The groups are shells around one centre, one inside the other: the same stretched ball of 3 dimensions in 8 sizes.
Some rows, each with its group after it:
[ 10.1 -13.7  -4.1   2.4   4.1  18.2  39.9  13.5   0.4  21.6 -18.5 -12.5
  28.1  -5.4 -13.2  35.7]  K_242
[ -0.8  -6.1  22.2  -9.9 -14.7   3.7   4.8   6.9   1.3  21.1  20.9  -6.3
  14.1 -12.7 -11.5  17.1]  K_786
[ 12.6 -18.8  -5.0   5.8   3.2   4.7  33.2  24.3  -2.7  26.5 -14.6 -10.8
  29.2  -5.0 -13.1  36.2]  K_242
[ 2.8 14.0  1.9 -4.7 -7.6 22.0 18.2 -7.8  9.0 -0.4 -4.1 -4.3  8.8 -6.0
 -6.6  3.3]  K_627
[  9.7 -13.8  -5.8   1.4   7.8  29.1  49.8   8.8   1.6  20.8 -26.3 -15.3
  30.5  -5.4 -14.2  40.3]  K_145
[ 10.6  -4.7 -12.0   2.8   8.3  32.3  49.4   3.7   4.5  11.9 -31.4 -13.0
  26.4  -3.0 -11.4  31.3]  K_910
[ -1.2 -16.8  28.5 -10.9 -15.2  -0.9   4.7  13.6  -2.1  31.3  25.4  -8.7
  19.0 -14.8 -14.5  26.9]  K_536
[ 12.5   3.2 -20.8   5.6  11.0  37.6  54.0  -0.9   7.4   3.4 -41.0 -11.4
  24.1  -0.1  -9.3  25.4]  K_536
[  2.1  48.0  -5.2  -1.8 -20.3   6.0 -14.4 -18.2  16.2 -29.5   8.0  11.1
 -15.2  -1.4   4.2 -42.0]  K_786
[ -8.1  38.3  29.7 -13.4 -40.7 -23.5 -54.8  -9.2  10.5 -13.2  58.3  15.3
 -22.6 -11.6   2.2 -47.3]  K_135
[ 12.5   9.6 -20.1   6.8   5.1  24.2  38.5   1.7   7.4  -1.4 -31.4  -6.4
  17.4   0.4  -6.6  12.6]  K_627
[ 12.1 -30.7  -2.9   3.5   9.8  18.2  51.5  23.9  -4.3  36.1 -23.2 -18.3
  39.1  -6.6 -17.6  55.3]  K_536
[-10.8  60.0  24.8 -15.8 -43.5 -11.2 -57.7 -27.7  18.2 -32.9  54.6  19.4
 -33.7  -9.1   7.1 -67.4]  K_910
[ -1.5  20.2  19.3  -7.0 -28.7 -19.9 -31.7   3.5   5.9  -0.3  38.8   8.2
  -7.6  -9.3  -2.4 -23.1]  K_627
[-11.6  36.2  38.0 -18.3 -43.2 -20.7 -56.8 -12.5  10.6 -10.1  65.2  13.8
 -22.6 -14.1   0.9 -44.8]  K_135
[ -2.9  40.8  15.1  -7.3 -33.1 -16.9 -41.5  -9.6  11.8 -18.3  39.6  14.4
 -19.5  -7.1   3.2 -45.6]  K_242
[ 17.7   2.1 -25.1  13.9   6.1   6.4  33.3  17.4   2.7   5.0 -30.8  -4.2
  20.3   2.4  -6.4  15.2]  K_786
[  9.6   0.1   0.8   5.5 -12.2 -19.7  -4.0  22.7  -0.6  12.9  10.7   1.5
  10.4  -4.5  -6.2   3.5]  K_145
[ 18.2 -23.8 -17.4  12.2  12.5   9.5  49.5  29.5  -4.0  28.0 -32.8 -13.6
  36.5  -1.2 -13.9  45.6]  K_589
[  2.7  34.3   5.0  -0.4 -26.7 -21.0 -32.6   0.5   9.0 -14.5  28.0  13.2
 -13.4  -4.3   2.9 -38.0]  K_910
[ 16.2 -23.7  -9.6  10.5   4.8  -4.4  33.2  33.2  -5.6  29.8 -16.8 -10.3
  31.3  -3.5 -13.3  38.7]  K_145
[ -0.3  45.0   7.0  -3.5 -30.4 -16.8 -38.8  -9.1  12.8 -23.4  32.2  15.9
 -20.5  -4.5   4.9 -49.0]  K_589
[-11.1  20.6  38.9 -19.7 -34.7  -6.4 -34.0 -10.5   8.0   2.6  53.2   4.9
  -9.4 -16.1  -4.7 -20.7]  K_135
[ -0.1 -12.4  25.3  -8.8 -16.3  -6.2  -0.5  15.1  -1.7  27.3  26.9  -5.9
  15.6 -13.5 -12.3  20.2]  K_589

New rows, each followed by its group:
[  2.1  47.3  -5.6  -2.0 -18.7  10.1 -10.4 -19.4  16.4 -28.8   5.0   9.8
 -13.8  -1.4   3.7 -39.1]  K_786
[-13.0  16.7  45.9 -22.2 -38.3 -12.2 -41.1  -7.9   6.5   7.4  63.2   5.4
 -10.1 -18.1  -5.5 -19.9]  K_145
[  0.5 -18.4  23.0  -9.3 -10.2   6.1  15.2  13.0  -1.7  31.3  15.8 -10.9
  22.4 -13.6 -15.0  32.5]  K_536
[  4.6  27.4  -7.9  -1.3  -7.0  23.5  16.3 -13.5  12.5 -13.7 -11.2   0.0
   2.2  -2.3  -2.6 -10.3]  K_242
[  3.0 -12.0  15.7  -5.4  -9.8   2.1  12.3  13.6  -0.7  24.5  12.1  -7.7
  19.0 -11.0 -12.6  24.0]  K_242
[ 19.3   7.0 -30.7  16.5   6.8   6.1  33.0  16.7   3.9  -0.2 -34.7  -2.4
  17.9   4.3  -4.7   9.9]  K_910
[10.0 -6.6 -0.1  4.6 -6.9 -9.5 10.2 21.8 -1.3 17.5  1.9 -3.1 16.8 -5.3
 -9.0 15.4]  K_242
[ 15.4  13.6 -27.0  11.9   5.3  16.5  34.2   6.1   7.4  -5.2 -33.4  -2.9
  15.0   3.2  -4.3   6.1]  K_242
[ 16.9 -12.7 -24.0  10.1  17.3  33.1  64.7  12.6   2.2  16.1 -47.9 -16.0
  34.9   0.2 -12.8  43.0]  K_145
[-15.9  35.5  43.6 -24.8 -41.4  -2.1 -45.4 -23.8  13.0  -9.2  62.1   8.8
 -20.1 -17.1  -1.4 -37.5]  K_536
[-10.7  30.2  33.3 -18.6 -34.7  -3.0 -34.8 -16.5  11.0  -6.8  48.9   7.3
 -14.1 -13.8  -2.0 -30.1]  K_242
[ 15.2 -15.9 -18.9   8.0  15.5  31.8  62.2  13.2   1.2  20.0 -42.7 -16.7
  35.4  -1.4 -14.1  45.5]  K_145
[-16.1  51.3  42.1 -23.2 -49.3 -15.2 -66.2 -26.2  15.7 -22.1  72.5  17.5
 -32.6 -15.1   4.2 -61.0]  K_145
[ 16.9 -14.3 -16.5  11.6   6.7   4.1  37.5  25.7  -1.8  20.1 -25.6  -8.9
  28.4  -1.1 -11.1  32.1]  K_786
[ -0.7  50.8   3.4  -3.7 -28.5  -7.8 -33.7 -15.9  15.3 -29.4  25.6  15.5
 -21.9  -3.5   5.8 -52.0]  K_135
[ 16.7  -4.7 -23.0  11.6  10.0  17.2  45.6  15.3   2.3  10.6 -36.0  -9.4
  26.2   1.0  -9.4  27.3]  K_627
[ -7.2  42.7  15.9 -15.0 -25.0  19.7 -14.3 -29.6  17.4 -21.7  22.9   5.9
 -14.4  -8.6   0.2 -33.6]  K_536
[ -5.0  -2.4  35.2 -13.6 -27.0 -15.7 -22.0   9.7   0.3  21.3  45.8  -0.3
   5.0 -15.6  -9.7   3.5]  K_910
[ -0.8  41.0  11.0  -3.7 -33.3 -25.3 -45.5  -3.5  10.7 -19.2  39.4  16.7
 -20.7  -5.4   4.6 -48.8]  K_536
[-13.1  33.7  44.7 -20.0 -47.8 -29.3 -66.1  -9.3   8.8  -6.2  76.3  15.2
 -24.1 -16.3   0.6 -46.1]  K_536
[ -0.6 -11.3  29.2  -9.1 -21.0 -16.3 -11.9  17.8  -2.4  27.6  36.2  -3.2
  12.0 -14.4 -11.4  14.3]  K_145
[ -2.1   9.3  26.4  -8.2 -29.3 -25.0 -32.2  10.5   2.0  10.4  45.0   5.9
  -2.8 -11.9  -5.1 -13.2]  K_589
[ 23.8 -21.5 -34.3  18.9  22.2  20.7  68.6  28.3  -2.2  22.1 -56.7 -15.8
  40.7   3.4 -13.5  50.1]  K_536
[ 16.3 -26.2 -12.6   9.7  10.7   9.5  48.1  28.9  -4.5  30.7 -28.5 -14.5
  36.8  -3.2 -15.1  48.1]  K_589
[ -6.7  29.9  21.5 -14.5 -25.4  10.2 -15.8 -18.5  12.4  -9.4  29.3   4.0
  -8.7 -10.7  -2.7 -22.7]  K_242
[ 12.9  20.4 -25.3   8.1   4.6  26.5  35.9  -4.1  10.3 -11.2 -34.6  -3.1
  11.7   2.7  -3.6   1.4]  K_135
[ -3.8  49.1   5.3  -9.9 -22.0  19.6 -11.5 -29.6  18.8 -28.8  13.1   8.0
 -15.9  -5.0   2.6 -39.4]  K_145
[ -5.9  25.9  19.7 -14.2 -21.9  15.5  -7.8 -18.0  11.8  -6.7  22.9   1.3
  -4.5 -10.4  -4.0 -15.7]  K_135
[ -2.8  23.3  22.6  -8.3 -32.1 -23.4 -39.0   2.3   6.2  -2.3  45.1  10.2
 -11.1 -10.2  -1.2 -28.8]  K_786
[  8.3  -6.7  -4.2   0.0   3.6  25.7  40.5   5.5   3.4  15.3 -20.2 -12.2
  24.7  -5.5 -12.1  30.1]  K_135
[-14.8  35.6  41.9 -23.2 -41.4  -5.7 -46.8 -21.5  12.5  -9.5  62.0   9.9
 -20.4 -16.1  -1.0 -38.8]  K_910
[  1.7  22.0  11.2  -3.1 -24.6 -18.1 -25.9   4.6   6.0  -3.6  29.2   8.6
  -6.6  -7.0  -1.2 -23.4]  K_627
[  0.7  -6.9  19.0  -8.3 -12.8   4.3   8.0   8.0   1.3  21.0  16.6  -6.7
  15.5 -11.8 -11.5  18.5]  K_242
[ 10.2  37.8 -21.2   7.4  -8.4   8.3   5.5  -7.3  13.3 -24.3 -14.2   7.2
  -4.5   2.8   2.6 -27.0]  K_589
[ -1.4  -8.2  22.3 -11.5 -12.0  12.6  12.7   3.4   2.0  22.0  16.0  -9.2
  16.8 -13.2 -12.9  22.5]  K_145
